There are 3 ways to turn a row about zero (a turn may also mirror it). The second row of each pair is the first, turned, with some noise. The first 21 pairs use one turn. New pairs use 2 turns, one after the other, and a turn may come again.
Some pairs, each with its turns in order after it:
[ 7 -6  6  7 14  7]
[ -2  -3 -11  -6  11  11] => riz

[ 1 -9  6 -8  4  0]
[-4 -2 10 -9  1 -3] => duga

[-16 -17  24 -14 -11 -17]
[ -1   8  31   4 -11  23] => riz

[-14  -6   5  11 -13 -10]
[ 7 10  4  9 15 12] => Kevan

[  2   4  -8  -3  11 -29]
[ 14  -2  -2   8  11 -27] => Kevan

[-18 -12  -5  31 -14  33]
[-39  27 -19   8   4  -4] => riz

[ 12  17 -12  -5  13   4]
[-15  -9  -3  18  -3  15] => duga

[ 25  -9 -12  -6 -12   2]
[ -7 -19  -8 -10 -21  -4] => riz

[-26   4  16 -10 -14  -1]
[ 13  12  15 -17  13  16] => Kevan

[-11 -10   0  -4   1  10]
[ 2 -2 14  2 -5 10] => Kevan

[ -2   3  11 -11   5   7]
[ -6 -11   2  -9   7   2] => duga

[ 9 -7  6  9 20 -1]
[-10  14   7  -5   0  15] => duga

[-6 11 -6 13 -3  3]
[ -6   4  -2   6   9 -13] => riz

[ 1 21  4  2 10 -1]
[ 10 -10 -14 -13   1  -4] => Kevan

[ 11 -13 -16 -11  -6   4]
[ -1 -10 -11   0 -22   1] => riz

[  4   7  -1  22 -28   9]
[ -8  19 -22   6   4  23] => Kevan

[  9   9  15 -21  18  -4]
[ -4 -16   6 -23   2 -18] => Kevan

[  7 -22   5  -2 -17 -20]
[  8  16  21   0   2 -23] => duga

[-1 -1  8 -1 -4  0]
[-2  3  7 -6  0  3] => riz

[ 11  10 -15  -2  -6 -28]
[10  3 15 32 -2 -2] => duga

[  0 -15 -10   1   7   9]
[-11   6  -2  -8 -17  -2] => duga

New pairs, each followed by its turns in order:
[-8  5 17 22 -2 -3]
[ 15  -7 -17 -13   3  -9] => duga riz

[-1 10  0 -1  3 14]
[ -2  -1  -3  -3 -17  -3] => duga duga

[ 18  -3 -12  -4  11  36]
[ 18  -6 -13  15 -26 -21] => riz riz

[  7 -15  14 -13  13   9]
[-10   3   3 -11 -25   5] => riz Kevan

[-6 -2 11  4 -7 -6]
[ 8  3 -8 -5 10  3] => Kevan riz

[ -4  -5   5  10 -14  -7]
[  8 -13 -10  -2  -6   4] => Kevan Kevan

[ 19 -28  -3 -11 -11  -9]
[-1 13 24 15 23 -2] => Kevan riz

[ 12 -10   5  10   8  -3]
[  4 -13  -7   0   8  10] => duga duga

[ 6 -6  1 18 12  7]
[  8  13  -4  -2   2 -17] => duga riz

[-15 -12  -7 -14  11  -7]
[-17  12  10  -8  10   5] => duga Kevan

[  4 -11  21  11  -9  -7]
[  4 -11  -4 -26   4   1] => riz duga

[-12 -12   9   0  -7  -7]
[-6  0 -2 -9 10 15] => Kevan duga

[  4   2 -21  14  27  26]
[-10  30  -9  11 -16 -24] => duga riz

[  3  -1  -5   5  -8 -27]
[-11  -3   7  13  20  12] => riz Kevan

[  9  -1 -30  -7  -1   7]
[  1  27 -13   3   9   5] => Kevan Kevan

[-16  -5  11  -6   7  -7]
[-10   1 -12  -2  13   8] => riz duga

[  6   7 -15  -2  -8  -5]
[ 9 10 11  4 -2 -9] => riz duga

[ 2 17 13 -6  2 10]
[  3 -14  12  10 -12   0] => duga Kevan

[-13   5   0  -4  -1 -13]
[-19  -2  -1   2   2  -3] => duga Kevan

[ 19  10  -5  20   1 -10]
[ -5   2  -9   0  25 -16] => duga riz

[-6  4 14  3  4  8]
[ -1  -6   8  -4 -14  -5] => duga Kevan

[ -8   8  -8 -27   1   8]
[ -5   0  -1  25  14 -11] => riz duga

[ 38 -17 -15 -15   7   3]
[ 46   2   7  -3  -4 -11] => Kevan duga

[ 7 -2  9 -4 -8 24]
[  0  26   0  -1 -12  -3] => Kevan riz

[ -4 -19   2   9  15  -5]
[-10   6 -18  -9 -10   5] => riz duga

[ 14 -21  11 -15  21   3]
[ 12  -2  22 -23  13  12] => duga Kevan

[ 7  6 -5 -6  8 -2]
[ 0 -3  2  4  3 13] => duga Kevan

[  8   6  13   2   5 -12]
[-11 -13  13  -4   2  -3] => riz Kevan

[-13  -9  -1  -1  21 -20]
[-17 -18 -15   8  -5  11] => riz Kevan

[  3   4  -8 -18   7  -1]
[  3  -7  18  -3 -10   2] => Kevan riz

[ -7  12   3  11  -6 -15]
[  0 -12 -11   3 -12 -14] => Kevan Kevan

[ -2  15   0 -33  -1   1]
[ 18  -5  22 -14 -17  -2] => Kevan riz

[ 17 -20 -11   8   2 -15]
[ 20  -4 -10   6  23   7] => duga duga

